All groups share one centre, and each spreads out both ways along 13 directions, with some noise.
In the rows, 128 means zero.
Known rows, each followed by its group:
[120 168 137 134  64 133 176 155 109  88  86 113 126 188 133  80 120  98
 136 143  91 106 118]	J
[161 129 161 104  58 111 144 145 127 121 149 100 111 117 107  98 121 166
  93 132 147 114  53]	R
[153 134 109 149  83 155 147 126 146 176  60  86 163 137 154 115  97  76
 132 107 134 114 196]	R
[169 115 122 112 103 163 154 168 125 184 110 106 137 184 127  91 103 115
 110 133 146 132 156]	J
[114 166 140 111 114 113 120 130 132 113 101  78  96 122 122 138 166 118
 113 103 118 137 100]	J
[199 122  89 116 129 152 100 133 156 152 138 150 135 105 114 106 156 133
 110 116 156 142  85]	A
[110 125 158 126  84 114 173 146 103  97  79  93 149 152 129  93 115 120
 180 151 136 125  79]	J
[106 117 142 140 148  88 152 107 140 110 128 107  75 109 161 124 160  78
 128  91 118 148  99]	L
[105 140 136 148 144 135 161 122 130  84 131 156 149 126 156 151 147  94
 121 116 129 108 144]	J
[140 172 144 123 108 183 158 175 156 105  86 151 153 136 162 104 143  87
 135 130 138 106 139]	L
[110 172 141 123 148 149 135 164 132 118  92  80  96 123 124 110 142 133
 125 130 142 125  90]	A
[168 117 135 106  67 134 130 122 189 114 147 189 139  89 158 113 148  69
 134 102 133 152 126]	A
[131 106 111 135 104 103 153 106 140 115  69 111 150 156 136 115 135 116
  77 130 148  73 118]	A
[129 168 104 172 128 151  96 113 203 130 114 117 154 126 106  86 160 153
 119 129 141 150  85]	J
[ 98 148 126 156 151 106 115 107 132 129 128  84  99  96 116 127 125 114
 164 122 136 173  85]	R
[127 122 110 160 189 146 143 110 108 188 101  78 148  99 163 140 103 110
 152 117 149 111 161]	R
[156 168 111 159 152 112 109 135  67  79 177 161  78 103  93 167 169 114
 104  87  81 141 127]	R
[105 105 121 141 132 119 135  97 142 162  69  83 146 104 151 136  97 112
 121 128 155  94 152]	A
[144 149  95 140 108 102 110  96 129  97  82  98 122  98 124  96 137 125
 186 114  95 162  46]	L
[151 130 107  75 133 161 145 137 122 180 119 104 151 173 140 137 124 123
 114 121 156 129 151]	L
[139 148 168 120 111 160 116 169 140 108 142 161 135  97 132 140 145 196
  87 141 106  72 139]	A
[106 153 127 151 141 123  94 114  86 127 118 111 135  82 114 207  83 146
 131 105 112 116 211]	A
[ 87 145 106 126  96 119 136  92 171 111  36  92 165 159 147  99 125  98
 165 146 119 133 113]	R
[104 112 122 151  73  85 141  72 119 118 126 107 177 166 115 129 104 147
 138 142 124 123 130]	A
[128 161 142 143 104 129 111 139 145  82 141 153 124 106  97 150 154 125
  90 110 135 136 131]	L
[102 116 143 134 126 128 130 109 156 137 120 125 162 102 133 171 114 110
  98 122 170 106 174]	L
[165 121 124 102 102 108 105 127 119  86 109 154 111  62 129 157 133 133
  96 107 112  92 102]	L
[132 128 168 129 131 143 151 167 138  93  81 150 125  69 164 123 147 104
 123 127 127  74 122]	J
[114 121  84  79 153 117  99 121 137 113 118 175  90 175 111 105 132 113
 119 155 108 147 103]	R
[141 129 127 143 123 118 120 146 142 170 116  80  67 139 108  79 137 148
  81 146 121 122  99]	R
[145 159  84 150  99 121 134  79 143 133 110 125 132 136 158  98 154  94
 135 120  85 112 111]	J
[148 155 110 128  86 115 113 127 115  95 140 129 122 114  90  99 110 127
 181 129 121 180  47]	R
[121 161 130 140 111 118 146 102  77 102 167 135 184 157  94 156 149 162
 127 153 129  95 120]	L
[125 181 113 219 149 124  93 130 144  55 122 135 123 127  80 134 179 151
 110  84 105 179 123]	L
[148 128 113 108 106 125  99 124 157  98 115 155 124  66 122 166 123  79
 118  81 160 152 134]	A
[132 151  90 207 190 151 111 151  95 123 142 156 114 159  92  86 126 140
 150 161 100 151 128]	R
[ 65 112 145 121 146 133 138 107 192 138  71  82 154 139 148 122 114 128
 133 144 182 128 124]	R
[156 100  98 123 129 136 135 100 153 179 155 143 144 120 146 115  95 102
 131 130 159 144 129]	J
[102 178 129  84 140 141 128 110 204 113 141 115  90 111 159 133 189  74
 123  91 144 174  74]	J
[178 130 121 153 175 152 147 146 104 173 170 130 113 111 145 121 172 123
  96 109 130 120 135]	R
[ 95 151 161 152 103 131  86 160 169 108 103 105  93  87  73 167  79 126
  67 100 171 154 168]	L
[161 124 109 126 117 124 112 125 117 141 130 126 122 105 114 139 121 129
 115 108 135 134 123]	J
[165 109 126 156 154 127 142 156 146 112 149 167  97 122 122 115 171  93
  52 102 162 121 114]	A
[ 79 141 169 143 127  86 148  86 100  97 188 129 163 116 103 176 159 157
 108 159 152  86  98]	L
[110 175 156 127  66 153 104 174 199  52 107 158 136 111  90 143 110  98
 106  99 169 176 146]	L
[ 94 165 126 171 116 150 139 106 161 104 122 135 189 169 141 147 147  95
 142 106 115 162 198]	A
[ 80 105 154 163 154 122 126 126 177 150  75  90 105  72 155 114  90  99
 129 142 159 111 134]	R
[131 174 111 127 144 115  98 103 137 132 100  84  97  58 133 159 165 103
 126  89 108 132 110]	L
[131 124 142 203  91  96 122 131 135  53 158 188 117 114  87  95 123 121
 103 134 115 138 107]	R
[111 111 125 161 174 146 151 119 163 164 117 122 141 111 170 115 132  70
 147 121 162 151 158]	R
[155 125 108 120 107  93 118  98  84  86 148 154 150  92 107 172 120 117
 161  99 130 156 109]	J
[155 111 156 118  41 126 102 151 168 137 136 139 117 107  96 110  72 162
  86 146 138 118 137]	A
[145 116 146 122  97 104 106 106 158 146 142 130 113  76 138 139 164 174
  86 122  96  86 120]	A
[145 124 190 170  75 119 139 216  85  67  93 116 122 146  72 126 139 137
 106 115 129 131 155]	J
[151 119 114  83  97 163 131 142 155 196  92  88 142 147 131 108  81 100
 140 131 171 150 144]	L
[141 129 116 117 130 111  89 118 174 119 121 109  98 112 102 127 171 159
  86  97 143 162  77]	L
[154 152 144 176  76 147 129 186 117  71  42 148 152 106 125 105 135 117
 125 125  98  84 148]	J
[125 131  77 153 142 123 121 111 151 138  59  65 134 125 100 101  99  74
 156 111 194 182  87]	A
[161 165 135 117 134 175 129 172  89 137 142 145 114 105 138 150 119 135
 123 115 102 106 169]	A
[100 143 140 177 130 100 138 101 131  70  80 130 135  54 164 145 146  79
 156 112 101  93 130]	J
[127 121 116 184 150 121 124 110 151 122 110 124 131  97 143 118 131 106
 136 111 131 139 132]	L
[145 138 160 121 124 121 131 171  79  78  97 120 111  91 110 138 150 165
 111 132 113  82  87]	J
[105 108 140 164 101  92 156 100 182 104  96 127 128 111 157 110 151  47
 113 107 141 124 123]	A
[137 130 164 104 117 141 136 150 187 116 121 142 115  47 167 162 163  80
  88  76 166 119 133]	R

New rows, each followed by its group:
[140 143 133 115 186 173 154 183 155 138 109 104  95 143 137  94 159  86
  94 115 187 149  85]	A
[ 97 115 125 147 118 131 110 136 143 114  63 130 129  94 123 126  43 109
 141 144 152 117 155]	R
[180 115 115 144  99  98 117 131 139  94 155 168 115  90  92 106 141 115
 104 115 145 151  60]	A
[104 102 145 158 154 154 161 169 160 108  75 124 123 166 163  80  98 120
 118 128 154 134 139]	L
[126 115 103 150 166 144 103 147 140 128 124 183 117 139 110 131 103 123
  95 135 139 129 181]	R
[ 82 113 122 194 200 120 130  95 135 147  90 108 135  95 154 129 111 105
 155 137 143 115 150]	R
[200 151 141 110  90 151 147 169 116 122 166 137 112  74 135 118 136 107
 138 100 140 143  79]	R
[119 164 179 122 100 138 181 143 144 106 157  85 137 149 138 125 183 126
 110 101 166 151  84]	R
[102 179  96 128 115 154 123 105 171 147  77  74 142 170 129 111 111 123
 121 135 134 128 135]	J
[104 147 140 121 170 141 157 108 153 123 100 104 157 127 178 150 198 109
 115 107 136 107 130]	R
[143 129 129 117  36 116 114 110 143 138 136 123 156 157 103 127  96 159
 119 133 104 132 163]	A
[135 116 163 202 133 143 195 113 141 139 142 116 198 117 175 108 150 110
 146 123 166 107 130]	R
[170 153  70  79 129 143  89 135 105 176  87  92 113 159  99 133 124 163
 103 122 111 124 132]	R
[113 132 151 125 111 156 125 144 158 124 139 141 159 127 124 138  97 143
 144 131 162 157 156]	A
[114 168 163 167 116 146 155 162 111  82 124 107 155 125 116 121 111 145
 145 131 151 128 111]	R
[165 144 133 152 160 158 171 160  98 125 178 152 131 141 146 103 181 126
 122 123 123 120 104]	R
[134 137 126 123 139 131 100 133 113 164 122  87 103  98 110 163 102 154
 104 114 130 118 152]	A
[120 142 152 123 106 159 171 138 125  85 170 186 194 168 135 164 143  94
 103 125 165 111 188]	L
[114 147 132 141 113 102 150 133 102  53 176 175  92 166 108 100 154  95
 148 136  93 163  71]	R
[163 141  96 159  92 129  79 148 131 116 119 151 114  86  77 110  73 114
 145 124 130 167 129]	R
[146 125 139 200 123 118  95 175 146  89 152 189  60  80  83  89 117 124
  73 137 114 126 119]	R
[122 171 140 147 144 132 137 122 122 108 130  99 133  97 139 150 162 107
 152  93 135 145 103]	R
[105 169 161 160  86 107 125 149 130  29 146 148 109 100  85 133 127 115
 134 107 134 160  89]	R
[113 115 146 146 161 139 183 142  94 166 131  82 134 168 146 105 112  97
 170 135 153 144 134]	J
[105 152 108  71 151 131 120  92 135 133  90  80 143 166 128 145 165 160
 126 129 137 128  92]	R
[137 119 117 167 145 116 146 107 124 185 125  77 107 115 151 121 119  84
 132 103 130 140 154]	R
[154  99 134 115 130 127 151 151  65 165 135 111 105 119 132 129  63 106
 147 127 145 122 139]	J
[157 124 118 140 128 154 135 130 165 142 124 147 163 109 143 137 139  86
 118  96 159 144 169]	R
[144 170 153 101 121 155 186 151  94 117 152 108 141 185 149 141 184 108
 105  97 127 118 128]	R
[132 128  93 175 113 104 106 130  89 136  96 121  79 143  94  89  78 125
 126 158  78 119 132]	R
[122 138 167  85  88 134 160 129 166 138 112  67 140 119 157 154 143 103
 101  85 175 134 126]	R
[113 162 137 113 103 117  99 109 138 166 163  79  95 115 110 162 125 144
 134 101 105 176 149]	A
[119 161 126 124 135 107 143  83 160 152 108  57 116  90 162 122 187  93
 164  89 129 151  67]	R
[141 134  96  70  96 113  94 131 116 121  95 138  70 147 108 150 117  99
  85 107  92 121 145]	R
[140 134 125 111 149 134 160 122 110  97 166 165 134 142 157 130 183 105
 139 118 118 128  92]	R
[135 135 123  63  61 100 101 122 142 157  81  57  85 108 103 146  90 136
  96 109 141 130  99]	R
[162 139  98 108  83 121 136  94 116 149  73  76 174 137 134 104 139 174
 142 146 116  85  68]	R
[134 129  70 133 123 100  77  89 139 142  88 118 108 152  91 123 132 132
  89 127 100 130 147]	R
[131 143 118 135 117 126 119 113 159 124 130 129 119 116 124 131 137 129
  80 117 128 119 124]	J
[157  83  86 166  87  71  99  67 161  96 122 140 170 108  67 109 109 140
 130 129 183 167  52]	A
[124 143 135 120 103 119  90 126 143 130  86  85 123  83 101 146  94 169
 108 124 136 115 114]	A
[150 165 143 110 179 166 167 132  89 141 126  96 166  91 183 187 181 132
 128  84 144  91 135]	R
[ 73 138 137 120 132 103 164 109  99  92 115  94 128 155 136 176 104  75
 139 100 151 143 153]	A
[ 98 185 147 128  88 127 151 127 145 139  92  59 132 155 117 102 148 120
 120 150 123 104 106]	L
[155 129  99 140 142 139  99  88 121 152 106 114 170  92 132 140 131 153
 156 129 123 114 129]	A
[133 134 173 173  92 136 110 155 141 101 174 163 141 104  94  98 112 214
 118 167 115 117 107]	A
[161 164 141 160 129 131 135 138 105 120 177 103 121 115  92 129 155 156
 121 108 143 160  81]	R
[ 92 172 200 168 104 134 154 158 199  61 143 123 139  99 119 125 171 112
 119  98 181 166  87]	R
[100 118 113 156 104  93 121  77 202 165 173  99  79 119 123  91  84  81
 109 129 159 175 106]	J
[ 93 143 132 179  69  81 117  90 111  73 104 105 156 136  87 135 104 163
 126 139 106 123 121]	A
[146  94  96 140 109 103  73 102 174 153  98 122 111  86  93  97 100 147
 108 146 142 138  95]	R
[153 178 122  87 107 141 149 133  98 137 142  75 124 177 114 134 166 149
 124 101 128 149  88]	R
[120 120 120 100 168 138 136 125 108 172 192 104 106 178 108 143 111 171
  72 135 168 133 118]	J
